There are 3 nested groupings, the coarsest first. Each group lies inside one group of the grouping before and may be the whole of it. The rows also spread widely along 13 directions, which tell nothing about the answers.
Some rows, each with its group in each grouping after it:
[-51 171 -20 266 92 -376 -260 -410 77 188 71 58 31 -194 158 115 -319 -164 -208 -140 191 57 324 -314 38 -22 22] | j831 ramup mumi
[136 -20 -309 -123 -33 -178 -34 -329 70 149 82 -56 91 18 380 229 -213 -196 197 326 -103 255 -18 -146 -239 -160 21] | j831 ramup Dovu
[-252 -158 257 371 290 -527 -112 84 85 94 227 -173 243 153 -12 -153 13 -337 4 -237 -207 421 133 -402 -151 -61 37] | j831 tonu pon
[-19 -218 -206 -59 0 58 163 -443 -351 -163 117 263 -57 -56 -252 118 -440 144 33 521 116 -106 147 -160 -279 -22 204] | j858 Pipa rudu
[140 -50 130 376 281 -251 10 284 -66 182 53 -298 58 238 -155 -154 143 -29 -320 -117 -65 287 -54 -302 -63 329 -13] | j831 tonu mel
[6 -384 1 331 -115 -198 202 63 -511 -101 98 324 193 -69 105 34 -181 -115 292 -379 189 45 -22 52 -5 -143 20] | j831 nal Rolan
[-22 111 -154 16 248 99 -95 -146 -214 118 25 250 -54 109 -151 165 -378 393 -195 212 -80 -250 107 -90 -77 226 196] | j858 Refif girun
[-446 84 353 144 466 -32 -324 13 -81 -14 -142 228 217 344 -54 -85 -491 192 -153 -281 -309 96 123 -90 297 -63 -60] | j858 Refif vova
[241 88 -237 237 -255 -155 79 208 209 227 32 -7 -38 -99 359 33 32 54 -30 -118 -176 67 -213 370 -250 270 43] | j858 Pipa kir
[2 414 -245 86 -122 -76 -25 -264 386 -159 53 -253 11 -263 -9 78 38 153 57 243 60 -33 -13 -217 -31 -508 186] | j831 ramup tusa
[111 -66 -85 244 34 -116 16 -404 -108 -123 160 -68 -220 111 93 -316 6 43 -165 -119 30 84 -37 -159 52 -180 7] | j858 tezas kitin
[90 266 233 143 -124 -36 2 417 -104 -42 -13 -136 161 247 252 -236 -242 377 87 37 -49 205 -38 -123 -139 28 22] | j858 Refif tave
[-315 -342 -80 -195 93 100 57 -288 -196 -192 71 242 -113 360 -129 -70 -170 195 104 426 -335 188 -4 82 -197 -113 24] | j831 nima Lev
[-8 182 -131 -249 217 146 -111 -4 -242 71 -71 42 253 333 261 189 -398 276 227 67 -170 -8 -45 -156 217 -309 35] | j831 nal malez
[206 256 -68 240 122 -35 -21 67 -137 -35 93 -261 30 88 76 -94 55 303 16 -88 192 -145 -29 -415 133 -278 137] | j831 nima bukuf
[166 375 -144 -1 197 -143 -296 -175 195 295 -83 -214 62 148 357 142 -187 47 -167 -67 -144 82 -6 -256 202 -87 -39] | j831 tonu Raz
[-259 -401 158 478 266 -132 -116 37 133 -212 26 49 -216 260 84 -279 327 -122 -105 -266 -73 124 -8 215 170 33 -208] | j831 nima Kabo
[282 36 -55 157 64 -23 75 175 29 75 -119 -300 5 25 -74 108 26 8 -190 321 185 132 -1 -142 -82 277 -35] | j831 tonu pon
[-296 -81 -1 36 393 -49 -193 -222 193 -32 -112 62 23 84 31 169 -167 -227 -36 102 -37 57 252 42 227 -63 -126] | j831 ramup Dovu
[-298 -17 -95 148 213 -142 -37 -404 206 -48 170 -18 -5 136 -448 -161 -23 156 -246 100 -662 343 -292 -149 -245 -220 197] | j858 Refif vova
[-133 -69 -52 -227 96 132 -96 -383 186 -223 -54 -162 -353 380 159 -179 -13 105 -122 552 -85 262 179 107 125 -75 -242] | j831 nal malez
[-310 -370 245 265 430 -107 4 -140 -352 -126 -2 202 46 169 -539 -57 -273 -84 -262 133 86 167 267 -294 6 182 -16] | j831 ramup Dovu
[-220 -443 119 -40 169 43 107 37 -179 -170 -87 118 -91 295 -20 -78 -78 -124 64 139 -67 196 178 272 74 161 -192] | j831 tonu pon
[168 -49 -361 -85 6 8 189 -215 -5 -56 206 -223 -241 -6 166 24 183 14 186 321 163 -111 158 -8 -72 -145 95] | j831 nima bukuf
[178 157 -63 -8 19 173 98 23 -385 -53 -3 -95 -117 305 -61 -205 -102 517 -108 85 17 -21 -79 -206 98 -68 77] | j831 nima Kabo
[-84 116 -156 -137 45 -196 58 -290 -46 260 165 -46 -58 118 -196 -85 -211 103 -259 158 -381 339 83 -146 -240 137 129] | j831 ramup tusa
[50 102 -180 323 188 -61 -94 -378 322 -238 129 -278 -197 -97 -54 -46 179 44 -106 281 154 -98 30 -287 5 -302 99] | j858 Refif girun
[254 -274 -392 19 -17 12 116 -355 -534 126 36 335 -3 146 188 110 -236 93 58 -175 -197 66 -365 5 -38 -99 43] | j831 ramup Dovu
[-355 -190 -17 -221 202 -80 -13 -505 -305 -51 109 220 -31 192 70 -59 -405 -73 160 -50 -104 104 368 -22 191 -285 -26] | j831 nima bukuf
[-421 31 259 236 -101 -272 -44 -208 50 -220 29 122 119 -99 -310 -159 -291 23 -79 60 -61 335 175 -167 -150 -228 61] | j831 ramup Dovu
[76 -22 -189 -110 -108 52 173 -84 8 -169 69 -191 -109 4 120 51 15 44 250 519 229 11 189 -17 -139 -148 38] | j831 nima Lev
[305 417 -416 -226 -72 42 12 -10 -98 256 25 -76 96 18 413 248 -225 269 206 63 -43 -152 -55 -89 5 -173 172] | j831 ramup Dovu
[5 55 50 -65 127 36 226 160 46 -81 -123 -279 126 -115 156 60 -167 -368 227 14 351 45 429 256 311 -34 -138] | j858 tezas kitin
[-242 38 134 -42 290 -205 44 126 -183 134 212 -123 28 400 18 -354 -54 60 -16 -280 -345 283 219 -147 81 -18 29] | j831 ramup tusa
[-12 110 78 -202 -164 164 344 343 -251 -70 -190 -126 123 23 -18 -32 -241 116 220 44 142 135 208 338 169 3 -87] | j831 nima bukuf

New rows, each followed by its group in each grouping:
[112 -105 -236 241 29 -150 263 77 73 -85 140 -163 329 -292 38 229 44 -347 414 0 108 20 -117 -26 -161 -340 186] | j858 tezas kitin
[-339 -64 -77 -135 426 -111 -228 -47 197 204 71 12 204 430 121 119 -139 -34 88 127 -668 313 -108 -37 -109 -94 29] | j831 nima Kabo
[-39 -257 -74 -31 145 -10 60 -300 -268 -166 119 81 155 191 -22 54 -360 42 214 414 -113 191 -63 -314 -261 -248 113] | j858 Refif vova
[-65 17 -97 301 -406 -128 -147 -223 255 -212 -152 267 28 -181 256 103 -110 128 51 -70 -113 113 -328 257 -103 -293 -41] | j831 tonu mel
[-42 307 -15 166 198 -42 -205 116 171 135 -1 -50 -78 -2 -35 128 -80 294 -248 187 159 -255 285 -118 1 257 108] | j831 nima bukuf
[-145 281 79 216 -17 24 99 314 106 -79 -137 -11 287 -180 -380 95 -254 249 -47 43 -81 -5 -76 66 -63 -32 178] | j858 Pipa rudu
[23 -406 17 151 367 20 240 360 -335 41 -71 -4 214 224 -339 148 -13 -132 -5 72 -88 168 -105 8 -50 317 -6] | j831 tonu mel
[-189 232 210 319 300 -202 -254 242 388 11 -103 -297 316 210 -116 -35 36 36 -149 -79 -391 355 -241 -299 48 -214 -11] | j831 tonu Raz
[385 -419 -269 177 -101 -2 405 -46 -310 -113 52 -182 24 -12 -8 52 150 -211 166 177 183 287 -281 6 -120 -74 -65] | j831 nal malez
[-231 -438 155 152 527 -114 -72 -392 -439 -137 158 187 19 368 -69 -193 -320 -184 -34 -93 -4 104 235 -338 160 -112 -34] | j858 tezas kitin
[-115 -170 268 330 236 -98 -234 217 212 -110 -164 10 67 169 446 -10 -170 -222 37 3 179 83 218 136 164 148 -273] | j858 Pipa kir
[-390 321 -31 139 32 -215 -143 29 110 1 229 227 35 -125 -42 18 -130 304 85 -142 -80 -281 320 -55 -91 -160 320] | j831 ramup mumi
[41 247 -152 310 340 -164 -222 -12 219 254 95 -43 -47 -12 161 64 20 23 -246 -310 -31 -256 101 -32 155 154 111] | j858 tezas kitin
[-219 -43 108 -105 519 22 184 187 -131 22 134 -247 15 313 -364 -166 -116 10 -57 256 -101 69 415 -162 44 192 105] | j858 Pipa kir
[-21 232 -141 237 188 -52 71 417 324 -2 9 -332 113 -39 0 42 407 44 138 -318 -163 -120 -156 121 207 -236 126] | j831 tonu pon
[118 351 -211 -7 -68 -88 -66 -130 136 137 -1 -163 -138 18 449 -83 9 93 -9 -295 -47 9 56 135 265 -184 -51] | j831 ramup mumi
[315 10 -347 65 -179 125 227 -328 -395 113 -189 141 18 -18 -179 34 -226 243 -250 -269 -271 236 -566 98 114 -123 3] | j831 ramup tusa
[-20 163 -184 157 265 -104 -159 114 467 356 -339 -46 211 -283 124 559 -83 -387 -136 -265 -53 -45 41 405 323 222 -129] | j831 tonu pon
[-144 388 132 18 46 -85 -233 200 108 127 -37 -28 -14 193 291 -82 -203 296 -106 -113 -9 -7 296 57 194 100 -51] | j831 nal malez
[-177 -132 -56 -130 203 55 -2 -361 -65 -248 81 -32 -46 287 73 -153 -228 48 153 274 -178 126 71 -140 47 -366 5] | j858 Pipa rudu
[-172 147 -277 13 -53 6 -54 -384 164 103 -94 282 -298 -191 -94 104 -116 142 -312 -123 -139 -133 120 469 151 144 4] | j831 ramup mumi
[-396 -22 18 -13 273 -339 -150 -334 403 59 149 -31 90 -138 164 142 -259 -530 109 111 -1 124 564 62 -13 -61 -5] | j858 tezas kitin
[-211 421 13 81 -547 -210 278 -61 -120 20 59 178 108 -339 -217 -283 -389 320 -22 -584 -306 171 -31 328 -39 -252 230] | j858 Pipa rudu
[23 -369 144 105 315 129 63 49 -302 -112 -400 -4 333 223 -47 178 -307 -293 65 -86 5 351 -201 9 377 -124 -295] | j831 tonu pon
[2 155 286 435 -195 7 -191 486 178 -228 -203 35 -64 52 133 -41 -40 396 -177 287 385 -61 114 84 -82 299 -122] | j831 nal Rolan
[-428 -474 319 391 197 -202 -76 40 165 -360 45 163 148 72 -81 -53 -170 -268 139 314 30 239 180 -25 -256 -16 -63] | j858 Pipa kir
[-157 2 -246 -5 -55 -68 100 -248 183 -290 171 -24 167 -219 -163 245 -84 21 354 613 42 -1 31 -274 -366 -498 285] | j831 ramup tusa
[-259 205 15 207 220 -293 -173 -105 214 -82 210 -152 243 -134 145 99 -77 -111 311 -72 149 -107 304 -403 69 -557 188] | j831 nima bukuf
[-58 -122 -205 355 437 148 3 266 104 -175 -31 132 127 -143 1 355 146 -72 240 -108 248 -593 25 209 233 -98 137] | j858 tezas kitin
[274 -273 -383 -159 212 210 311 -190 -423 24 -5 28 142 77 4 296 -259 -85 280 265 -17 -2 -155 -8 -38 -84 84] | j858 Refif tave
[-86 261 -365 -189 261 1 -47 -529 -155 189 59 9 125 51 -64 172 -288 144 52 -195 -312 -61 -72 -264 273 -542 206] | j831 nima Lev
[-96 -44 -175 19 238 35 189 -1 -134 -80 39 -19 -3 -44 -242 117 47 7 103 -55 73 -225 172 63 200 -107 133] | j831 tonu mel
[112 -180 12 93 383 -28 -157 -13 83 9 -167 -155 80 136 168 299 -142 -290 -29 438 276 61 222 -199 89 182 -191] | j831 tonu Raz
[204 -163 92 -124 -345 97 336 -90 -588 -174 -43 94 -9 139 -65 -194 -535 200 -1 457 200 316 92 -25 -290 174 -31] | j858 tezas kitin
[-305 30 -51 -162 -80 -308 186 -269 -26 98 238 42 210 -116 -150 -28 -443 -162 168 73 -341 344 232 -23 -316 -158 210] | j858 Pipa rudu
[138 88 -109 38 -426 -312 442 41 -384 89 143 -7 325 -470 96 102 -358 -249 408 -272 333 165 258 -19 -129 -217 168] | j831 ramup tusa
[-97 -239 28 259 148 11 -127 -98 10 -136 -37 177 -260 117 -62 17 -11 104 -266 299 222 -68 203 95 -2 332 -118] | j831 nal malez
[201 137 -304 -16 148 188 288 -66 -96 49 -208 -178 291 -251 -336 392 -268 -66 64 137 18 24 -182 31 126 -173 112] | j858 Refif girun
[69 532 -39 -8 -438 -97 95 364 313 78 -63 -291 119 -97 109 -32 -41 308 15 148 -121 262 -65 178 -188 -24 63] | j831 nal Rolan
[-336 325 134 -152 -253 -44 -181 11 190 -109 -48 117 -30 215 147 -169 -271 474 5 163 -376 174 61 127 -122 -157 48] | j831 tonu pon
[240 337 -189 -203 2 88 139 -158 -369 146 35 -151 70 227 163 -142 -347 346 56 -132 -226 121 -123 -181 133 -249 110] | j858 Refif tave
[-101 72 102 275 351 -52 32 322 -112 -127 180 -223 33 293 -239 -264 207 272 -31 -55 -78 -8 6 -369 27 -132 167] | j831 ramup mumi
[20 -145 15 481 -151 -190 181 171 -216 -187 -32 173 342 -383 47 183 -130 -211 347 -370 363 -36 -48 20 38 -316 62] | j831 ramup mumi
[-464 -245 47 187 571 -341 -242 -208 185 107 135 129 217 123 -12 149 -141 -412 30 -140 -292 197 203 -175 33 -109 2] | j831 ramup tusa
[-3 0 -88 -91 -233 47 268 90 -201 -132 -95 20 21 -28 252 -74 -65 14 339 -363 1 33 26 420 292 -298 -71] | j831 tonu pon
[112 -41 -50 334 94 -72 44 287 277 80 -84 -180 -10 47 187 -46 217 -95 -93 -233 -193 183 -236 371 43 196 -126] | j858 Refif vova
[-226 -194 176 -67 -195 142 346 -95 44 -458 -152 -118 -263 3 -114 -351 -37 -81 58 180 108 306 277 577 178 -60 -265] | j858 Refif vova
[349 -154 -339 381 330 46 26 40 -93 118 -39 31 145 -100 64 390 16 -68 16 -79 111 -255 -301 -57 39 70 98] | j858 Refif vova
[131 -58 -175 7 -107 33 230 29 153 -112 -71 -169 -64 -196 284 95 -28 -261 234 158 279 -26 202 381 82 -1 -110] | j858 Pipa rudu
[-115 -11 -76 87 331 -155 -236 -243 -242 296 71 350 245 167 -6 236 -596 132 -115 -17 -338 50 -26 -276 -176 115 174] | j858 Refif girun
[-125 84 12 79 317 42 75 336 -242 235 -81 200 168 117 -76 41 -251 84 -77 -538 -201 -146 73 340 288 258 48] | j858 tezas kitin
[260 22 145 344 -116 20 131 448 -276 -77 -4 -4 -70 100 68 -202 -70 307 -128 44 341 -97 70 32 -132 407 21] | j858 tezas kitin
[94 51 -194 -307 -58 301 281 348 -426 111 -181 147 180 323 14 63 -282 421 156 -16 -432 144 -339 332 12 48 31] | j831 ramup tusa
[48 -206 -56 151 189 11 333 100 -319 -227 138 -222 35 180 -203 -238 196 14 161 -83 11 142 -93 -202 96 -304 64] | j831 ramup tusa
[-157 306 -162 -29 -87 -131 11 -75 -20 131 29 114 150 -82 165 24 -214 117 154 -481 -287 31 -22 179 175 -349 112] | j831 ramup mumi
[59 -280 -157 161 722 89 168 265 -374 76 35 -76 262 195 -251 249 54 -155 129 -107 57 -175 -9 -272 241 -3 106] | j831 ramup tusa
[-74 -37 -249 -89 -6 80 453 219 -143 51 86 42 41 -123 -317 55 -62 79 150 5 -187 -86 58 416 -108 130 227] | j858 Pipa kir
[8 -121 59 247 22 -69 191 -26 26 -162 -18 -97 -92 -202 -142 -42 -51 -232 -89 133 398 18 329 151 24 187 -62] | j858 tezas kitin
[-249 -7 156 158 -240 -69 -128 -16 257 -335 -151 224 195 -197 354 161 -447 -60 332 286 238 15 218 193 -96 -239 -61] | j858 Pipa kir
[203 242 29 427 -38 -194 -10 54 18 104 -10 -100 175 -261 -152 112 -241 104 -233 37 215 40 -9 -284 -182 148 149] | j858 Refif vova
[-67 53 28 310 213 -127 181 295 66 211 -41 -91 163 -91 -437 -6 -7 -105 -304 -310 -230 169 -68 221 -1 338 74] | j858 tezas kitin
[9 -209 -128 510 110 -20 -55 -28 185 -96 -32 72 -324 17 -22 -84 386 93 -291 -194 -4 -117 -197 307 107 165 -93] | j831 nima bukuf
[232 164 -147 117 197 69 -113 151 122 -54 -49 -251 -113 166 349 61 179 148 49 98 204 -246 55 -98 235 -77 -38] | j831 tonu Raz
[-132 65 -122 83 -125 -221 138 -317 129 45 95 -44 -112 -239 -363 -20 -84 -62 -247 198 -69 257 172 33 -237 92 99] | j831 ramup mumi
[-107 274 55 239 182 -12 -299 204 347 168 -321 121 240 -68 269 293 -362 5 -109 -210 -72 -89 11 272 262 119 -109] | j858 Pipa kir
[36 101 -156 159 -209 -77 6 -138 -233 -44 43 283 115 -109 -24 120 -311 331 55 79 -4 -44 -153 -178 -235 -185 218] | j831 ramup Dovu
[-130 192 -5 -350 11 70 84 -69 -318 -25 39 11 10 315 -72 -127 -358 400 61 188 -201 90 191 -120 18 -118 119] | j831 tonu mel
[-120 29 162 148 -306 10 101 -87 133 -228 -214 42 -255 -102 37 -277 -181 50 -212 -46 109 179 179 527 154 134 -239] | j858 Pipa rudu
[84 -121 -60 318 523 -203 -379 102 164 171 135 -111 -86 475 401 -5 241 16 -135 -20 -197 -37 -78 -299 -1 165 -42] | j831 tonu Raz
[-130 156 -89 379 73 -138 -285 -38 393 41 -129 139 98 -129 97 213 -35 43 -148 -150 -163 1 -198 112 26 -78 0] | j831 ramup mumi
[-241 -329 44 176 133 -104 -16 -395 118 -318 74 -62 -166 100 -86 -155 66 -161 -8 283 36 249 125 -67 -20 -233 -112] | j831 nima bukuf
[-75 -101 -184 349 479 17 -168 -2 147 88 -58 155 11 60 -51 197 25 11 -182 -207 -203 -257 -168 135 178 116 46] | j858 Pipa rudu
[-246 -125 64 210 448 -268 -207 -466 -248 260 157 327 23 139 -342 1 -491 -24 -474 -86 -208 86 233 -330 -101 308 137] | j858 tezas kitin
[-164 8 -107 324 -17 -204 -131 -171 268 -251 252 88 -36 -130 284 -13 66 63 278 10 29 -184 50 -50 -155 -391 182] | j858 Refif vova
[70 -330 121 -68 -71 -184 152 -213 -451 -20 32 28 -50 195 199 -137 -353 -215 45 129 228 360 343 -89 -46 169 -181] | j831 tonu mel
[-75 -23 -289 113 -74 -37 71 -450 350 -52 52 -7 -345 -86 -51 -125 163 20 -210 24 -336 145 -146 419 -51 -19 -11] | j858 Refif tave
[-10 478 -12 -308 74 241 144 278 77 141 -366 -277 89 91 -301 96 -226 274 -225 141 -190 118 90 266 306 163 -58] | j831 tonu Raz
[-192 -255 -259 -49 168 308 317 34 -65 -376 -73 190 80 -152 -165 257 -14 -88 441 122 103 -348 46 500 187 -297 97] | j858 tezas kitin
[211 -22 -171 -284 155 82 479 217 -411 189 158 -271 -54 192 -60 -127 -79 -39 92 71 29 54 289 139 14 291 84] | j858 tezas kitin
[-88 -149 -340 -109 76 267 405 -107 -318 -303 -40 125 88 -157 -248 181 -29 15 423 -82 59 -231 -58 268 286 -525 134] | j831 ramup mumi
[326 -336 30 193 -220 61 265 -125 -337 -266 -252 -139 63 94 139 -140 -128 -189 59 38 185 553 -329 24 108 -216 -329] | j831 ramup mumi
[331 -230 -133 247 61 245 152 -68 -322 -139 -231 -25 -93 135 -161 24 -1 198 -212 137 148 70 -363 3 126 49 -130] | j831 nima bukuf
[83 -143 -79 315 -75 -180 -44 -100 -163 -91 71 192 8 -180 443 143 -124 -143 240 -201 507 -204 246 25 142 -126 -49] | j831 nal malez
[342 -143 16 172 322 -37 264 388 -380 273 -38 -264 52 152 -195 23 -28 -118 -254 72 256 168 165 -176 5 591 -70] | j831 ramup tusa
[125 -150 -56 -170 284 152 74 -212 -143 77 -200 -123 -19 268 44 46 -321 -190 -164 264 -33 278 77 106 177 205 -230] | j858 tezas kitin
[-75 42 124 22 273 56 96 -101 34 -245 -19 -354 39 121 -314 -119 -200 -2 -78 544 160 175 265 -370 20 -124 25] | j858 Pipa kir
[194 -5 -113 321 -89 -206 -14 -25 -102 34 37 83 225 -229 119 277 -243 -37 86 149 299 2 -18 -320 -249 -43 126] | j831 ramup tusa
[73 376 -278 160 -220 -160 103 173 341 104 -37 -209 247 -295 287 128 125 -73 270 -462 -209 111 -290 276 113 -445 75] | j831 ramup mumi
[-156 26 14 239 100 -143 -173 -171 344 -134 60 -134 -209 163 -156 -164 183 175 -318 272 -195 169 -34 -136 -147 35 20] | j831 tonu mel
[-19 -61 -100 -219 -52 231 217 -67 -79 -219 -295 -51 -65 -9 186 68 -112 -119 248 -69 156 1 153 490 497 -245 -232] | j831 tonu pon
[-242 104 -201 113 547 -167 -274 -345 74 347 87 195 -4 79 -480 263 -185 141 -487 17 -411 -134 71 -270 -30 235 246] | j831 tonu Raz
[71 -156 -10 277 -303 -254 43 -258 -188 -70 146 128 -157 -40 107 -164 -125 67 -113 57 180 221 68 -65 -230 69 -23] | j831 nal malez
[-344 -130 74 -129 139 308 5 57 -98 -498 -171 194 -2 252 81 -11 -149 218 364 259 61 -136 144 221 267 -387 -90] | j831 ramup Dovu
[-232 -34 91 280 -65 -168 133 4 205 -160 105 -16 -41 -159 -315 -122 -10 4 -87 189 -48 173 140 131 -283 116 101] | j858 Refif tave
[-145 -45 231 315 -129 -235 -279 -280 84 -148 -6 164 -250 110 153 -240 -207 134 -326 224 149 222 232 -134 -162 166 -144] | j831 ramup Dovu
[-198 17 220 55 524 -39 -58 419 107 81 -49 -170 157 185 90 89 -149 -173 66 67 100 -27 474 64 178 299 -81] | j858 Refif vova
[-8 -175 -259 45 -43 -122 272 -43 105 39 149 -6 -151 -188 208 30 124 -268 207 -135 -7 -29 192 523 -32 106 10] | j858 Refif vova
[34 121 -133 -223 250 -71 -238 -40 98 236 198 -86 -113 514 622 -97 -158 135 49 232 -312 63 155 -58 -131 150 7] | j858 tezas kitin
[-59 362 66 249 -47 -488 -166 102 36 251 263 -32 296 -163 143 92 -317 48 56 -35 87 67 290 -505 -353 -19 284] | j831 ramup mumi
[-206 170 227 191 379 -66 142 375 -202 -9 111 -164 287 122 -436 -131 -164 176 15 -117 -93 36 172 -292 27 -17 224] | j858 Refif tave
[-418 -61 -7 28 485 -77 -52 -246 -106 -99 116 114 56 58 -447 110 -167 19 -30 64 -31 -191 359 -258 148 -154 203] | j831 tonu mel
[190 -25 -146 304 249 78 -126 137 -507 241 -164 436 237 108 -9 335 -391 318 -154 -301 -25 -234 -298 -130 96 194 101] | j831 ramup mumi
[60 90 -77 421 137 -197 95 117 68 -10 101 -118 428 -303 -345 256 -125 -101 57 98 94 9 -145 -373 -282 -162 313] | j858 tezas kitin
[-296 -180 -237 -77 134 -72 11 -362 234 -202 60 20 -52 -2 304 52 87 -330 380 -84 -155 64 108 285 223 -525 -78] | j831 ramup Dovu
[-43 209 -74 82 -35 -37 -35 -61 -134 -18 181 182 -35 36 -72 -50 -274 433 -75 198 -12 -205 119 -154 -259 54 289] | j858 tezas kitin
[-95 114 -34 -319 209 83 223 171 -160 26 92 -141 157 71 -107 142 -348 64 260 461 69 -46 457 -48 -116 94 174] | j858 Refif vova
[76 113 -227 60 -126 -304 76 -589 -33 -53 293 -183 -138 -169 187 -153 -52 -124 87 -35 180 114 237 -357 -1 -457 116] | j831 ramup tusa
[-193 -108 -51 319 245 -231 -277 -82 128 -15 254 192 -263 196 74 -78 168 207 -160 62 -103 -229 166 -128 -176 174 137] | j831 tonu Raz
[-26 206 -89 291 -99 -130 261 114 -296 145 71 165 130 -260 -289 -70 -188 206 -61 -664 -142 -72 -66 203 74 -16 239] | j858 Refif girun
